The rows are grouped in 4 ways, from coarse to fine. Each group lies inside one group of the grouping before and may be the whole of it. The rows also spread widely along 13 directions, which tell nothing about the answers.
(in the rows, 128 means zero)
Some rows, each with its group in each grouping after it:
[141 119 145 159 171 149 150 124 112 153 162 161 132 145 137 156 114 155 138 59 115 175 97 102 122 156 121 123 186 98 49 117 154 113]  Q_748 zod pigi Terin
[89 150 125 129 63 102 121 125 135 117 95 151 114 146 92 111 94 90 85 139 116 83 162 106 109 86 143 144 79 153 168 140 140 98]  Q_748 zod Gefed nur
[148 107 136 99 146 123 158 87 129 166 152 166 87 149 124 141 86 148 136 98 109 130 83 133 104 88 91 76 162 185 80 71 120 111]  Q_748 Rado setu doti
[101 122 79 81 107 151 126 141 129 132 101 109 171 146 109 156 133 144 85 130 194 111 120 116 171 128 162 149 102 117 130 135 213 133]  Q_365 Zup zuket gezak
[152 146 138 77 148 172 109 162 153 125 149 125 146 165 136 170 148 120 92 96 153 135 114 131 146 135 123 85 167 123 69 135 168 151]  Q_365 bili Sedi Ripa
[128 110 131 158 139 106 143 117 119 118 130 120 95 97 126 103 134 164 195 140 88 130 123 152 136 133 101 187 132 96 162 134 79 125]  Q_365 mosek duba leluv
[105 131 169 171 149 163 108 124 107 122 162 75 151 109 115 180 150 190 164 126 163 153 136 150 109 137 146 149 138 86 86 170 148 106]  Q_365 bili depap mem
[61 198 122 104 91 149 104 114 114 114 148 44 150 135 74 133 128 147 87 163 168 76 116 121 117 129 163 126 128 211 85 146 145 120]  Q_748 mebef fepad lefu
[164 115 135 160 168 129 150 89 113 157 185 112 123 118 131 87 101 135 154 140 134 150 94 144 122 161 126 112 162 157 68 91 101 117]  Q_365 Zup mar dege
[136 113 171 142 150 135 135 131 136 154 165 111 167 70 156 175 149 207 153 110 118 136 95 176 154 153 130 164 177 101 85 145 152 128]  Q_748 Rado setu zopa
[148 155 172 184 145 98 109 140 117 129 152 85 119 106 127 99 147 131 181 166 115 113 144 172 113 126 138 124 138 141 137 149 39 159]  Q_365 Subi vir tomur
[119 133 152 109 142 149 72 158 132 129 142 110 156 142 118 154 154 163 130 108 143 119 128 141 111 111 129 100 94 102 158 168 99 142]  Q_748 Rado Pono Pokod
[138 131 138 209 109 116 132 168 107 108 119 131 145 125 103 92 130 77 130 145 128 142 166 95 138 156 171 188 111 65 134 149 123 117]  Q_365 Subi gikir dazo
[158 113 102 96 159 150 156 131 118 155 134 130 128 188 117 162 146 161 158 90 142 138 108 77 142 158 133 129 192 97 64 70 149 105]  Q_365 Subi vir Rogur
[163 131 115 87 132 143 114 87 153 138 160 148 131 175 99 88 107 98 93 117 124 85 126 91 119 146 112 103 128 144 110 99 119 75]  Q_365 Zup mar sono
[124 149 116 44 118 156 99 155 156 101 118 91 124 161 113 152 168 119 110 139 146 102 123 138 157 133 118 136 141 128 129 140 127 137]  Q_365 bili Sedi bet
[117 99 151 174 154 143 130 139 95 151 153 111 166 99 124 141 132 187 161 107 134 157 99 127 118 148 158 167 126 95 111 131 125 123]  Q_748 Rado Pono ruga
[146 131 136 160 158 115 132 92 129 175 168 97 187 113 142 116 113 165 117 139 156 86 139 113 125 161 162 123 132 137 94 121 167 109]  Q_365 mosek Bavon suf
[155 96 136 111 152 134 100 119 155 171 153 90 206 95 146 135 158 183 126 146 161 69 125 150 151 142 162 153 104 102 155 136 145 127]  Q_365 bili nez Lus
[118 144 135 160 135 114 128 156 110 95 105 121 81 158 117 152 145 143 184 119 119 150 171 123 115 110 112 135 135 87 145 157 98 137]  Q_365 mosek duba bip
[112 128 128 111 134 141 159 135 108 104 125 80 83 110 135 153 120 128 155 165 155 177 87 188 154 131 116 150 177 163 74 114 143 148]  Q_365 bili depap buvil
[145 105 101 142 144 120 136 120 132 186 144 117 214 94 142 91 118 159 101 122 149 77 108 117 160 150 183 149 93 132 145 124 158 146]  Q_365 Zup mar dege
[110 102 153 143 120 144 105 147 100 124 138 97 137 120 120 140 119 97 122 164 199 191 120 165 123 125 152 132 105 116 121 138 128 124]  Q_748 zod pigi Terin
[103 123 117 185 127 130 163 176 72 110 98 109 98 139 105 126 122 99 167 138 155 188 126 122 127 109 174 161 116 121 119 127 117 166]  Q_365 bili depap mem
[103 143 133 126 95 140 119 140 119 103 152 123 151 104 83 80 121 106 110 124 101 114 90 142 142 109 156 147 103 171 134 135 89 157]  Q_365 Zup mar dege
[146 160 117 160 159 118 117 161 125 118 119 115 113 165 142 122 145 119 154 121 141 135 170 111 133 162 123 116 128 81 128 171 113 155]  Q_365 Zup mar dege
[106 137 142 185 143 142 108 109 110 123 165 114 139 93 103 61 113 140 136 125 103 111 116 131 92 125 138 157 73 125 160 167 72 135]  Q_365 bili depap mem
[119 156 162 173 129 144 120 205 115 84 119 123 124 133 124 161 157 111 145 100 115 165 147 141 139 125 151 139 149 84 99 179 126 173]  Q_365 bili depap buvil
[133 127 132 196 134 95 126 166 105 179 105 100 176 144 137 152 136 146 135 140 184 101 191 99 115 115 204 109 82 111 152 145 145 140]  Q_748 Rado setu zopa
[116 96 151 160 95 132 124 173 97 138 115 103 170 118 116 168 124 104 105 164 209 169 152 143 136 104 200 146 90 107 129 134 173 118]  Q_748 Rado setu zopa
[122 109 128 173 98 119 153 162 96 141 107 107 181 123 105 144 131 119 122 141 158 132 154 98 156 124 213 174 120 110 117 109 176 118]  Q_365 mosek duba bip
[117 142 160 100 82 112 130 78 160 112 144 119 94 104 109 148 108 143 129 162 106 85 135 166 129 130 93 166 171 158 106 124 150 58]  Q_748 mebef fepad lefu
[130 130 126 119 118 99 139 86 128 140 129 125 77 155 100 109 91 122 149 155 127 96 132 125 96 99 113 105 134 192 127 84 91 94]  Q_748 mebef fepad lefu
[172 123 165 75 131 161 95 96 170 131 179 142 133 168 126 165 115 120 90 120 150 122 133 126 116 160 88 90 183 115 55 109 170 46]  Q_748 mebef fepad lefu
[174 98 161 127 145 147 142 171 157 123 143 188 150 98 167 152 136 123 119 69 91 157 104 157 174 148 116 163 177 56 96 148 170 145]  Q_365 bili depap mem
[190 133 112 171 172 114 143 157 137 166 119 164 146 172 156 91 110 86 109 97 124 99 162 71 126 152 156 95 120 105 113 123 138 148]  Q_365 bili depap buvil
[130 101 138 130 123 155 106 154 142 144 147 163 195 102 141 143 110 135 74 93 154 131 109 126 144 129 147 141 102 82 134 164 196 135]  Q_748 mebef fepad lefu
[119 139 118 127 88 119 129 136 127 133 119 138 147 142 94 77 107 64 75 137 125 95 133 89 138 140 168 160 102 150 140 115 127 108]  Q_748 zod pigi Terin

New rows. What belongs after each?
[135 137 108 120 147 138 101 185 125 137 116 148 137 182 126 120 127 105 101 94 154 133 137 98 111 105 133 73 78 110 159 151 98 172]  Q_748 Rado setu zopa
[121 90 115 111 147 127 123 81 127 131 140 96 114 93 127 101 119 176 169 172 152 127 91 175 134 127 88 174 106 108 180 132 93 116]  Q_365 Subi gikir dazo
[138 115 156 122 103 126 88 152 150 131 121 134 184 127 122 163 136 125 94 140 170 101 159 150 139 84 157 107 89 99 165 159 162 127]  Q_365 Subi gikir dazo
[140 147 138 128 130 99 153 135 133 128 122 126 88 138 132 143 130 143 169 126 100 113 127 141 139 132 112 133 190 154 99 112 109 131]  Q_748 mebef fepad lefu
[136 154 135 204 163 114 129 160 98 149 137 117 144 141 117 78 141 144 163 99 84 107 142 75 102 164 164 147 118 109 134 138 58 148]  Q_748 Rado Pono ruga
[100 138 155 173 121 120 121 158 98 157 139 87 182 98 112 114 135 145 129 137 133 115 106 145 125 109 199 138 114 175 115 126 97 162]  Q_748 zod Gefed nur
[144 142 135 133 156 95 147 111 148 153 127 138 101 120 145 144 135 184 172 100 75 73 124 146 125 94 112 116 153 157 130 130 107 158]  Q_365 bili Sedi bet
[136 128 160 144 114 150 111 198 98 112 125 84 157 159 90 139 162 71 130 149 175 161 150 127 129 114 210 114 123 132 98 114 98 140]  Q_365 bili depap mem
[104 153 136 105 107 125 124 152 116 139 135 63 161 116 101 130 143 143 124 160 149 91 101 150 147 121 176 129 146 207 103 112 112 155]  Q_748 mebef fepad lefu
[131 126 93 15 124 149 91 140 168 146 117 131 158 173 128 130 138 118 71 112 158 84 106 121 159 131 114 103 111 135 158 126 135 132]  Q_748 zod pigi Terin
[162 134 132 220 140 86 152 182 113 167 119 167 183 124 144 105 119 109 121 90 110 109 160 96 143 119 207 114 110 122 127 142 143 188]  Q_365 Zup mar dege
[145 123 66 117 167 137 140 149 117 132 123 157 104 179 125 70 111 101 132 93 129 151 101 88 136 143 107 114 105 111 144 120 95 170]  Q_365 Zup mar dege
[153 89 123 65 113 130 109 124 172 122 115 167 132 138 136 146 130 130 112 116 119 103 147 139 155 116 86 150 114 62 188 141 149 95]  Q_365 mosek duba bip
[147 90 131 96 136 126 145 127 127 127 127 133 107 124 126 135 125 141 167 142 133 157 85 170 153 104 104 134 160 126 125 92 102 134]  Q_365 Subi gikir dazo
[132 167 112 108 142 121 80 163 142 113 117 113 101 169 123 62 148 90 130 137 109 99 140 123 116 148 98 118 98 125 182 159 25 162]  Q_748 zod Gefed nur
[134 121 160 52 90 123 136 109 171 124 127 142 101 131 127 181 130 141 122 135 102 112 116 170 158 123 90 150 201 145 85 98 158 75]  Q_748 zod Gefed nur
[100 183 118 59 130 158 93 98 158 99 143 110 90 166 115 135 112 128 85 125 142 93 124 145 105 105 71 76 118 167 121 170 134 125]  Q_365 bili depap mem
[192 130 114 154 174 116 156 122 128 156 153 114 113 134 159 65 107 84 129 163 133 128 123 118 138 189 131 134 161 139 85 93 118 134]  Q_365 bili nez Lus
[137 133 114 127 113 106 150 201 123 119 82 198 88 172 130 131 105 66 113 85 100 154 135 112 133 71 126 91 118 134 143 129 116 186]  Q_748 Rado setu zopa
[137 113 140 152 127 134 135 164 107 124 126 127 134 137 98 98 137 97 152 123 117 143 119 118 126 114 169 149 115 124 133 111 79 144]  Q_365 bili depap mem
[122 121 142 189 107 110 112 179 104 120 112 130 128 115 120 69 116 58 124 161 133 157 146 134 123 133 163 171 77 101 173 151 79 151]  Q_748 zod Gefed nur
[160 103 132 158 173 116 141 134 128 153 143 187 105 131 158 107 95 137 148 78 86 152 110 123 110 133 91 118 131 95 136 127 104 145]  Q_748 Rado Pono ruga
[101 157 128 125 91 137 103 157 118 80 128 134 101 134 93 70 101 57 88 140 108 139 121 126 111 127 119 148 82 137 157 158 85 136]  Q_748 Rado Pono ruga
[135 121 190 157 120 119 121 75 115 129 180 84 124 94 90 116 119 153 172 178 122 121 109 181 101 109 136 129 156 173 96 96 68 83]  Q_365 Subi gikir dazo
[132 88 126 122 94 97 134 114 141 163 121 116 191 70 130 111 114 142 113 167 151 74 122 171 170 103 180 164 83 153 182 118 154 130]  Q_365 Zup mar dege
[169 99 164 126 120 146 100 186 129 135 145 105 186 123 117 120 150 62 97 159 171 145 124 152 149 119 200 117 115 133 113 107 117 150]  Q_365 bili Sedi bet
[135 136 144 204 148 114 137 169 92 134 133 102 140 117 120 122 152 148 186 124 121 141 137 124 126 140 169 158 140 97 120 140 90 163]  Q_365 Subi vir Rogur
[113 162 146 135 99 131 100 145 131 105 134 121 147 135 101 131 122 107 91 137 143 107 141 134 125 97 144 108 109 140 128 162 139 137]  Q_365 Subi gikir dazo
[157 117 131 186 160 131 124 117 114 134 166 150 134 118 129 50 94 103 121 114 105 142 121 106 107 152 118 140 103 96 136 138 90 126]  Q_365 mosek duba bip
[138 126 115 160 123 99 136 121 113 154 131 111 142 120 106 60 106 102 131 163 136 89 125 119 122 117 165 144 95 158 160 107 88 135]  Q_365 Subi vir tomur
[118 166 103 142 139 117 124 198 84 137 97 58 120 183 120 124 146 93 134 169 198 146 154 114 125 124 179 84 110 168 119 123 89 184]  Q_748 Rado setu zopa
[123 96 129 83 130 119 128 68 154 159 143 108 153 96 119 149 139 227 169 127 122 67 105 164 144 110 117 154 124 139 158 116 124 97]  Q_365 Zup mar dege
[170 113 70 148 166 114 150 167 112 173 92 158 114 201 158 86 94 64 106 123 168 155 148 66 129 163 141 99 114 106 124 93 136 148]  Q_748 zod Gefed nur
[125 168 110 150 166 120 117 154 135 126 121 153 88 153 163 123 121 144 127 85 109 125 147 111 109 141 70 103 110 83 152 202 121 175]  Q_748 Rado setu doti
[130 109 157 75 82 138 119 143 147 115 128 174 118 144 102 154 107 86 84 114 124 132 109 153 127 63 117 98 120 155 119 112 134 115]  Q_748 Rado setu doti
[141 168 115 154 144 121 119 120 140 146 150 121 162 127 137 88 119 125 99 119 123 71 143 106 135 159 142 119 116 141 122 164 140 145]  Q_365 Zup mar sono
[164 91 144 120 147 141 126 116 132 186 165 137 205 122 130 143 116 153 99 109 168 111 103 144 141 106 183 80 130 155 85 92 172 132]  Q_365 Zup zuket gezak
[161 125 142 192 159 131 137 127 109 160 160 157 137 157 134 95 96 89 113 98 131 157 134 80 103 169 148 115 143 105 75 115 130 104]  Q_748 zod pigi Terin
[111 153 148 141 108 142 101 179 136 112 119 91 178 109 133 177 157 126 87 141 172 112 162 141 159 136 178 160 114 91 117 194 203 148]  Q_365 bili Sedi bet
[137 115 144 176 136 83 117 142 116 148 118 142 116 120 119 74 116 130 174 130 85 97 144 137 90 90 138 129 67 130 213 131 27 150]  Q_748 Rado Pono ruga
[97 136 110 141 117 127 136 99 110 146 127 60 167 124 113 154 129 180 125 162 180 93 152 108 137 147 168 169 122 125 116 131 190 86]  Q_365 mosek duba bip
[98 109 169 115 63 121 110 116 149 126 113 136 167 111 84 168 126 141 108 134 132 65 157 150 118 41 179 143 75 142 176 140 154 93]  Q_365 bili depap mem
[123 135 135 76 127 140 118 140 136 132 132 85 124 135 133 147 147 142 129 149 146 135 97 168 151 150 118 133 175 155 90 110 116 129]  Q_748 zod Gefed nur
[144 108 199 178 120 118 113 113 121 121 158 125 126 113 94 142 135 148 180 141 116 138 146 160 103 96 135 130 137 103 124 125 80 91]  Q_365 Subi gikir dazo
[160 110 154 150 157 103 149 113 125 178 136 128 115 146 149 158 118 160 168 124 132 134 133 137 114 130 130 103 181 144 77 84 122 105]  Q_748 zod Gefed nur
[125 124 73 155 167 114 148 144 110 165 105 142 138 144 126 64 112 135 141 94 115 89 111 82 122 105 154 128 68 140 188 128 87 193]  Q_365 bili depap mem
[127 125 151 207 93 109 126 174 102 126 103 109 172 136 89 140 152 109 140 147 159 122 200 99 140 129 228 171 94 76 136 144 150 112]  Q_365 Zup zuket gezak
[163 96 92 124 196 136 128 121 122 200 156 127 159 130 161 78 110 159 120 109 153 119 77 115 122 148 121 99 94 132 143 110 96 165]  Q_748 Rado setu doti
[97 142 106 136 147 116 127 101 130 171 151 120 188 80 150 125 95 203 92 103 145 74 91 154 139 97 145 100 87 179 140 174 178 187]  Q_365 Zup mar dege
[167 120 171 157 133 115 135 164 119 118 125 130 92 152 126 130 129 74 164 147 131 163 155 158 118 100 144 97 150 135 104 107 81 137]  Q_365 bili depap mem
[116 137 111 64 110 145 109 106 171 125 141 131 146 125 119 124 132 163 98 110 105 60 108 115 152 160 94 173 136 112 143 145 152 93]  Q_748 mebef fepad lefu
[170 82 132 131 127 124 123 155 119 182 124 123 211 162 98 133 152 127 131 123 172 95 144 104 144 101 230 101 104 133 128 68 123 125]  Q_365 Zup zuket gezak
[73 148 58 98 114 114 158 90 121 154 96 140 96 160 102 96 77 150 100 110 118 76 99 80 114 101 114 133 93 191 152 109 143 130]  Q_748 zod Gefed nur
[158 119 171 115 117 147 84 116 149 105 166 148 106 156 87 100 114 64 110 138 121 126 145 133 89 103 114 100 101 121 134 122 76 84]  Q_365 bili Sedi bet
[134 148 134 159 134 103 133 139 103 113 119 100 62 155 116 91 118 92 172 169 123 151 153 128 98 146 116 135 132 136 132 119 55 120]  Q_748 Rado Pono ruga
[97 137 124 158 95 122 135 99 111 158 140 99 177 107 104 109 94 120 77 155 164 91 131 105 130 148 190 168 102 159 109 124 183 90]  Q_748 zod pigi Terin
[168 128 184 155 119 120 102 181 139 108 137 129 144 123 123 123 153 77 135 142 116 127 161 158 137 116 164 133 127 104 130 140 95 147]  Q_365 bili nez Lus
[117 146 143 88 89 130 131 101 156 135 126 131 154 136 92 152 131 149 98 113 99 41 138 112 135 101 157 143 139 168 112 117 166 83]  Q_365 bili depap mem
[151 123 166 76 74 122 91 160 157 103 121 100 154 134 89 141 167 84 118 177 147 99 154 177 165 113 166 135 134 141 139 110 105 109]  Q_365 Zup zuket gezak
[111 131 138 122 109 122 124 125 155 108 111 193 93 125 130 167 98 133 109 86 103 112 145 142 114 59 94 120 98 105 158 178 179 136]  Q_365 bili Sedi bet
[146 106 134 100 109 128 141 163 151 146 113 161 174 126 119 137 136 120 105 89 99 85 116 123 165 95 170 144 129 132 137 108 145 146]  Q_365 bili depap mem
[134 160 113 167 125 112 148 206 100 119 92 120 109 180 121 133 146 84 142 125 136 154 169 81 140 155 165 143 142 100 108 135 118 154]  Q_748 Rado setu zopa
[112 125 109 129 116 134 155 143 105 109 123 171 96 152 79 97 104 104 138 86 89 149 84 95 125 96 123 147 130 135 125 106 97 148]  Q_365 Subi vir tomur
[127 129 128 116 100 98 176 94 129 140 136 124 118 90 109 111 107 137 134 151 97 92 91 164 165 118 146 163 175 208 86 80 144 123]  Q_365 Zup zuket gezak
[170 102 137 125 183 157 129 101 145 156 179 120 149 116 170 139 115 152 118 125 161 144 105 145 136 170 107 122 160 102 71 126 181 119]  Q_365 bili nez Lus
[127 154 160 206 108 116 111 150 104 116 144 124 117 123 113 87 95 55 96 161 146 150 164 125 91 130 148 122 84 127 123 167 109 125]  Q_748 Rado setu doti
[125 147 143 139 109 137 116 134 132 130 153 80 178 75 136 103 116 94 69 183 166 106 123 166 154 156 173 158 118 155 105 154 171 134]  Q_365 bili depap mem
[125 97 134 217 153 111 146 144 79 154 128 119 140 117 112 94 112 130 175 136 145 146 131 116 95 90 193 136 69 128 156 119 90 166]  Q_365 bili nez Lus
[125 104 97 70 144 147 134 113 138 111 123 149 78 153 137 166 107 143 140 113 158 169 101 160 139 103 59 107 132 111 134 138 155 136]  Q_365 Zup mar sono
[122 96 160 112 144 148 107 63 152 153 182 140 164 82 115 123 111 204 132 93 95 77 85 158 104 95 109 139 101 129 149 137 114 97]  Q_365 bili depap mem
[91 152 131 112 99 133 137 118 128 97 118 111 103 135 88 143 125 138 136 129 106 98 127 127 131 114 129 163 141 150 112 132 140 108]  Q_365 bili depap buvil
[134 150 100 122 153 138 103 184 113 138 118 126 139 177 132 120 122 93 96 117 183 137 129 114 122 96 143 52 89 137 144 153 118 205]  Q_365 Subi vir tomur
[128 150 89 111 142 142 118 109 127 136 151 125 138 162 90 52 116 122 110 106 113 84 106 80 119 145 128 120 94 155 138 124 80 133]  Q_365 Zup mar dege
[99 120 77 117 129 128 147 105 129 172 125 132 199 125 127 134 101 176 80 99 160 68 118 82 146 118 165 141 87 135 142 130 221 131]  Q_365 mosek Bavon suf
[126 103 147 115 140 171 111 148 136 115 152 179 155 137 108 169 142 167 130 46 110 156 100 133 135 104 121 124 131 71 112 150 147 137]  Q_365 Zup zuket gezak
[114 138 125 112 127 130 123 132 134 133 116 97 118 146 137 191 137 173 144 139 172 124 150 134 137 144 117 143 156 102 111 149 180 105]  Q_748 mebef fepad lefu
[173 134 126 158 162 101 162 127 136 149 152 188 88 130 147 68 91 108 137 87 51 123 102 112 119 148 88 126 161 136 107 109 80 142]  Q_748 Rado setu zopa
[110 179 85 112 102 89 139 130 137 101 84 111 72 157 119 101 116 100 124 157 109 79 173 111 141 125 101 144 121 152 168 150 125 137]  Q_365 mosek duba bip
[144 124 96 114 127 85 171 116 124 138 110 146 73 127 118 71 107 122 174 134 71 97 94 135 142 108 105 154 142 174 158 81 62 157]  Q_365 Subi vir Rogur
[139 123 68 118 171 114 157 88 133 161 126 129 106 122 171 96 81 153 119 144 159 117 93 134 147 150 80 124 130 136 136 127 165 150]  Q_365 Subi gikir dazo
[71 159 159 120 49 147 103 117 131 76 139 121 139 131 49 131 108 89 75 144 124 93 141 126 105 68 166 146 82 169 124 149 154 97]  Q_365 bili nez Lus
[175 124 160 152 160 161 121 133 122 114 168 149 98 188 117 136 117 80 131 113 148 184 146 99 95 146 115 88 161 91 50 110 131 94]  Q_365 bili nez Lus
[108 114 118 108 146 126 138 98 122 140 125 122 84 146 112 152 136 206 193 105 111 116 108 127 105 111 83 145 128 114 153 124 85 108]  Q_748 Rado setu doti
[110 144 57 82 124 109 152 93 134 158 111 79 141 153 121 94 108 138 102 169 171 57 129 91 151 154 144 147 109 176 140 99 168 115]  Q_365 mosek Bavon suf
[134 102 132 122 97 134 141 153 134 126 123 199 155 139 89 130 113 101 98 68 98 126 111 111 146 80 164 127 115 126 123 111 154 140]  Q_365 Zup zuket gezak
[127 136 149 103 153 160 108 143 150 130 154 144 147 129 156 178 138 162 109 75 132 150 104 146 148 155 95 121 169 83 88 171 168 136]  Q_748 zod pigi Terin
[151 115 152 202 137 105 131 136 103 167 146 114 151 112 137 103 107 104 124 159 160 137 147 128 108 138 172 126 101 125 118 124 123 125]  Q_748 Rado setu doti
[117 140 149 138 111 93 118 57 143 133 154 112 111 109 110 94 85 132 123 174 124 69 149 155 94 100 111 121 101 174 152 131 117 84]  Q_365 mosek Bavon suf
[95 118 162 141 60 117 105 179 122 111 90 136 147 126 105 164 124 88 98 150 160 141 166 151 133 76 176 148 87 115 156 151 157 123]  Q_748 zod Gefed nur
[142 131 106 148 161 105 167 116 127 170 124 125 145 129 150 157 139 203 172 96 120 94 132 112 154 142 141 139 163 125 105 125 162 142]  Q_365 Zup mar sono
[176 128 151 198 148 119 105 136 104 140 153 94 137 157 108 81 144 89 163 168 158 129 180 94 94 174 169 138 113 78 128 118 67 91]  Q_365 Subi vir Rogur
[143 119 124 90 144 157 95 142 148 154 147 154 161 168 138 155 108 131 75 91 175 116 119 116 117 101 121 55 110 127 119 142 171 134]  Q_748 mebef fepad lefu
[155 168 133 199 130 88 168 171 96 138 106 75 120 148 130 104 138 70 153 183 145 122 181 109 141 162 205 144 167 161 76 106 120 143]  Q_365 bili depap mem
[115 127 104 174 134 114 154 159 89 153 116 85 142 124 137 125 105 118 127 167 197 154 121 125 140 142 181 139 123 154 104 121 165 157]  Q_748 mebef fepad lefu
[149 147 131 208 131 69 137 175 107 152 97 115 140 133 138 107 131 107 158 149 145 108 190 132 129 101 194 101 89 142 165 149 95 185]  Q_365 Zup mar dege
[147 88 162 157 126 130 156 121 123 162 143 140 167 102 135 172 105 140 120 123 152 139 124 148 136 100 177 132 142 130 82 103 196 106]  Q_365 bili depap mem
[159 105 131 165 136 110 175 127 100 164 135 133 138 143 131 135 97 112 132 135 148 151 133 109 134 118 173 111 165 155 67 69 164 116]  Q_365 mosek duba bip
